The groups are shells around one centre, one inside the other: the same stretched ball of 6 dimensions in 8 sizes.
Known rows, each followed by its group:
8  -8  18  -12  40  8  18  2  -1  -4  -14  16  -25  26  -15  9  -25  -12 -> J
6  4  24  15  42  -9  -16  -7  -19  -19  -7  -17  -28  14  3  16  -20  -14 -> S
6  -4  14  -9  39  13  16  5  -21  -1  -3  42  -30  20  -8  -10  -36  -35 -> J
8  -12  18  -10  45  5  13  0  -7  -8  -6  14  -22  31  -10  1  -28  -21 -> H
6  -8  33  -4  36  -5  -2  -6  -10  -4  0  -5  -21  15  -4  17  -29  -14 -> E
13  -11  28  -9  34  -7  -4  -10  -15  -5  -4  -11  -21  18  1  16  -29  -14 -> S
15  -4  34  -12  25  -7  -2  4  -10  -2  -21  -21  -26  13  -14  26  -9  6 -> X
13  -1  15  6  40  -7  -12  -21  -24  -16  -5  -9  -27  17  15  13  -36  -22 -> E
4  9  6  3  40  14  13  -1  -19  -7  -11  42  -37  14  -3  -3  -35  -30 -> X
4  0  15  13  48  -1  -9  -5  -27  -19  3  9  -29  20  5  -5  -32  -34 -> S
-1  9  42  7  29  -8  -7  7  -1  -4  -17  -22  -28  2  -19  37  -5  12 -> H
8  -4  31  -12  30  1  8  6  -6  1  -14  3  -26  14  -17  18  -18  -4 -> G
-1  14  6  25  50  6  -5  -3  -26  -23  -5  23  -37  16  3  -6  -29  -34 -> E
7  -18  31  -16  40  3  14  14  -5  -1  -4  8  -19  30  -22  2  -18  -15 -> H
7  9  7  7  39  9  2  2  -29  -12  -12  28  -38  14  -1  -6  -28  -31 -> G
6  12  21  1  32  6  8  15  -7  -7  -31  6  -37  12  -24  18  -2  3 -> H
-6  19  23  16  35  6  -1  6  -17  -6  -10  22  -38  -1  -10  13  -22  -17 -> A
1  -10  30  0  47  0  4  6  -6  -9  1  4  -21  26  -14  4  -22  -19 -> A
10  15  16  11  31  -4  -12  -10  -24  -14  -19  -6  -37  4  5  21  -22  -10 -> X
17  -14  27  -11  35  -7  -4  -8  -18  -8  -5  -13  -21  23  0  11  -26  -15 -> S
10  4  15  -8  31  8  11  5  -15  -2  -20  21  -34  14  -12  7  -21  -14 -> G
-3  9  16  18  48  4  0  1  -11  -17  -8  12  -32  17  -7  7  -23  -19 -> E
4  7  28  15  38  -9  -15  -4  -18  -15  -9  -17  -30  9  -1  20  -17  -9 -> Z
4  24  8  21  35  3  -8  -8  -22  -17  -22  9  -42  2  4  17  -22  -13 -> E
20  -14  17  -7  40  -7  -7  -14  -27  -14  -2  -9  -22  28  10  2  -33  -26 -> J
3  -4  35  -11  32  3  12  12  0  3  -13  7  -25  14  -24  19  -15  -2 -> X
-3  6  21  11  46  7  6  14  -7  -13  -12  14  -32  19  -20  4  -13  -14 -> A
7  0  30  -7  32  1  8  13  -2  -3  -22  -4  -28  16  -24  20  -6  4 -> X
8  3  16  0  39  5  6  4  -11  -10  -18  9  -32  20  -12  9  -17  -12 -> G
5  -6  31  -14  34  8  15  22  -9  3  -12  19  -28  19  -28  2  -12  -12 -> E
10  -3  22  -13  33  9  15  19  -12  -1  -20  17  -31  21  -25  2  -10  -10 -> E
4  2  27  10  42  -4  -7  7  -17  -15  -9  -8  -29  18  -11  8  -12  -13 -> S
5  3  41  -1  29  -4  -3  23  -10  -4  -19  -15  -30  10  -29  20  5  6 -> J
17  5  2  5  37  0  -7  -24  -32  -16  -10  9  -34  15  21  6  -42  -30 -> J
0  8  11  4  43  15  16  12  -10  -9  -16  35  -35  19  -18  -2  -21  -21 -> X
14  0  24  -9  28  -2  1  -3  -15  -2  -16  -3  -29  11  -5  20  -22  -7 -> Z
15  -15  23  -5  41  -8  -8  -13  -23  -13  3  -11  -20  26  7  5  -33  -25 -> H
6  3  37  0  30  -6  -5  10  -9  -6  -18  -19  -28  10  -19  25  -4  5 -> Z
11  -11  28  -5  41  -3  -2  7  -20  -10  -3  -5  -24  26  -10  -1  -18  -20 -> A
4  6  22  4  37  5  3  16  -19  -9  -15  14  -35  15  -18  1  -11  -16 -> Z
3  8  30  -9  25  9  15  17  -1  6  -25  16  -34  5  -28  23  -9  4 -> H
14  -11  26  -7  37  -6  -4  -6  -19  -9  -4  -9  -23  22  -1  9  -27  -17 -> Z
9  11  17  2  31  5  1  8  -23  -7  -20  15  -38  9  -10  6  -16  -15 -> G
1  17  11  8  36  12  10  2  -9  -8  -22  27  -39  8  -11  14  -22  -12 -> S
-2  9  18  1  37  13  15  4  -7  0  -11  35  -33  9  -13  10  -30  -18 -> A
3  16  24  20  36  -6  -17  4  -23  -18  -16  -13  -36  6  -6  17  -9  -8 -> A
2  1  39  0  30  -6  -4  3  -5  -2  -9  -13  -25  6  -14  28  -16  1 -> S
-7  11  13  17  49  12  7  7  -14  -14  -5  34  -35  16  -10  -4  -27  -29 -> X
2  -5  29  -4  40  5  9  15  -10  -4  -5  14  -26  21  -21  2  -17  -17 -> G
-5  15  33  4  29  7  7  19  -7  2  -17  17  -36  0  -26  19  -10  -3 -> H
3  12  2  13  45  13  6  2  -26  -16  -12  36  -40  17  -2  -9  -29  -33 -> Z
7  5  24  5  33  -4  -7  -9  -14  -9  -11  -7  -29  9  0  23  -25  -9 -> G
-3  12  32  10  33  1  -2  8  -8  -5  -14  2  -32  3  -16  23  -13  -3 -> Z
12  -14  46  -21  25  -7  3  15  -6  5  -12  -18  -20  17  -25  21  -7  4 -> J
3  -5  26  -15  36  13  24  20  0  4  -15  28  -27  22  -30  4  -16  -10 -> A
9  -2  33  -2  35  -5  -3  14  -9  -10  -19  -20  -27  19  -22  18  0  3 -> J

New rows, each followed by its group:
14  -3  13  -13  34  9  14  6  -15  -4  -20  20  -32  22  -13  2  -21  -16 -> S
14  -7  14  -6  42  2  4  3  -19  -13  -11  7  -28  29  -7  -3  -21  -22 -> A
-1  16  21  10  35  7  5  16  -10  -8  -23  14  -39  8  -22  13  -6  -5 -> X
-5  4  15  16  53  8  5  8  -13  -18  -2  24  -31  24  -11  -7  -23  -29 -> J
13  -3  20  -8  36  3  6  12  -17  -8  -19  3  -30  24  -17  3  -10  -11 -> A
10  -7  25  -2  36  -5  -7  -9  -24  -7  2  0  -24  16  5  7  -34  -25 -> A
0  10  30  -1  30  7  13  20  2  0  -26  9  -34  9  -31  23  -3  7 -> A
8  -1  26  7  37  -9  -15  -14  -24  -12  2  -10  -26  11  9  14  -32  -21 -> A
8  -14  32  -20  35  5  17  14  -5  4  -7  14  -22  24  -24  5  -19  -13 -> A
3  9  31  0  30  4  6  23  -6  -4  -26  1  -34  10  -31  18  2  5 -> A
2  10  7  21  48  3  -9  -12  -30  -20  0  19  -35  14  12  -3  -38  -37 -> S
-3  21  17  20  38  5  -4  -1  -17  -12  -13  17  -39  1  -4  15  -24  -16 -> X
7  12  16  1  31  6  6  0  -11  -5  -24  13  -36  8  -9  19  -19  -6 -> Z
18  0  17  -4  32  -6  -4  -14  -12  -12  -23  -19  -28  17  2  26  -21  -1 -> J
5  -6  23  1  43  0  0  -6  -14  -9  1  7  -24  20  -1  6  -33  -24 -> Z
-1  25  20  17  31  5  -5  10  -23  -9  -20  16  -44  -3  -11  13  -13  -12 -> H
9  0  38  -6  28  -7  0  9  2  -4  -25  -27  -26  13  -23  34  0  17 -> J
15  4  28  -12  23  0  4  14  -11  -1  -31  -9  -33  11  -22  23  -1  9 -> H
-5  21  1  32  51  10  -7  -5  -34  -23  -1  39  -42  9  10  -12  -37  -45 -> J
-4  15  12  12  43  13  12  11  -5  -12  -21  27  -38  15  -18  7  -16  -13 -> H
3  8  29  4  33  0  1  11  -6  -7  -21  -4  -32  10  -20  21  -7  2 -> G
10  -1  47  -9  21  -12  -6  9  -1  1  -22  -36  -24  6  -23  41  1  20 -> J
2  -4  21  -2  42  6  9  -2  -9  -5  -2  20  -25  19  -7  6  -33  -22 -> X
-6  13  28  23  42  -4  -12  -1  -11  -16  -6  -7  -31  6  -6  20  -18  -10 -> A
11  10  28  7  28  -10  -14  -7  -14  -11  -22  -27  -32  4  -2  34  -12  6 -> E
-3  0  42  -1  33  0  4  17  -2  1  -7  1  -25  9  -26  20  -11  -2 -> E
2  -11  30  -3  44  2  5  12  -12  -7  1  8  -22  25  -17  -2  -20  -22 -> E
-9  16  34  11  35  8  7  28  -5  -3  -17  17  -37  4  -34  13  -1  -2 -> J
-11  25  13  28  43  11  -2  5  -23  -13  -5  38  -42  0  -4  1  -29  -31 -> J
3  4  16  3  41  11  7  11  -25  -7  -4  35  -34  16  -10  -11  -27  -33 -> S
-4  23  16  28  41  4  -12  6  -31  -17  -8  19  -42  1  -3  1  -20  -27 -> J
14  0  27  -11  25  0  1  7  -21  0  -16  3  -31  10  -12  12  -16  -9 -> A
-9  12  30  9  38  9  10  17  0  -2  -12  21  -33  6  -26  16  -13  -6 -> E
5  8  29  9  34  -6  -7  2  -5  -13  -21  -21  -30  11  -13  30  -7  7 -> H
10  7  32  -6  24  -3  1  7  -4  -2  -28  -15  -31  7  -19  33  -5  13 -> E
8  18  16  17  34  -3  -14  -2  -28  -17  -20  -4  -40  5  1  14  -15  -12 -> S
6  6  16  -1  36  11  8  18  -28  -5  -11  33  -38  14  -15  -11  -19  -28 -> J
7  9  9  6  37  6  2  -9  -21  -10  -12  21  -35  11  4  7  -33  -24 -> G
5  1  17  6  44  2  3  3  -9  -16  -15  1  -29  24  -11  9  -16  -12 -> J
12  -11  13  -10  43  5  12  -6  -9  -9  -9  12  -23  30  -4  3  -32  -21 -> J
1  -4  33  -3  37  2  7  8  -3  -2  -7  5  -24  16  -18  15  -19  -8 -> G
-2  1  23  2  42  9  9  14  -14  -5  -3  28  -30  17  -17  -3  -23  -25 -> G
4  19  10  18  38  3  -7  -7  -25  -16  -15  14  -40  5  4  10  -26  -21 -> G
-3  12  37  10  31  -3  -5  5  -3  -4  -14  -9  -30  1  -16  32  -12  4 -> A
9  -12  30  -12  37  0  6  4  -10  -2  -4  2  -21  23  -13  8  -23  -15 -> Z
-1  3  13  13  50  7  1  4  -25  -16  2  28  -32  20  -3  -13  -31  -39 -> S
17  -15  40  -14  31  -14  -8  2  -11  -6  -11  -36  -18  22  -12  23  -10  3 -> H
15  -5  34  -19  21  -3  5  3  -9  6  -19  -8  -26  10  -15  26  -16  3 -> J
3  -1  19  10  47  0  -4  -5  -17  -16  -1  5  -27  21  0  4  -29  -25 -> Z
-1  23  18  11  32  12  8  23  -14  -7  -29  25  -45  4  -26  9  -3  -6 -> J
17  9  2  5  36  4  -4  -5  -35  -17  -20  13  -40  17  6  -3  -24  -26 -> H
14  3  25  4  33  -10  -13  -4  -16  -15  -20  -28  -29  15  -4  24  -10  1 -> A
15  7  9  2  33  1  -4  -10  -27  -12  -17  7  -36  12  6  9  -28  -19 -> Z
-7  17  15  30  48  3  -10  -3  -21  -21  -2  15  -36  8  2  5  -27  -28 -> A
0  -5  40  6  41  -10  -8  3  -2  -11  -5  -25  -20  17  -15  24  -11  0 -> J
3  1  14  4  44  9  6  8  -24  -10  -3  31  -33  20  -8  -11  -28  -34 -> Z
6  4  10  16  47  0  -12  -12  -36  -20  5  15  -32  17  14  -8  -39  -42 -> H
4  -4  20  -11  38  13  19  12  -10  1  -8  34  -29  21  -19  -3  -26  -23 -> S
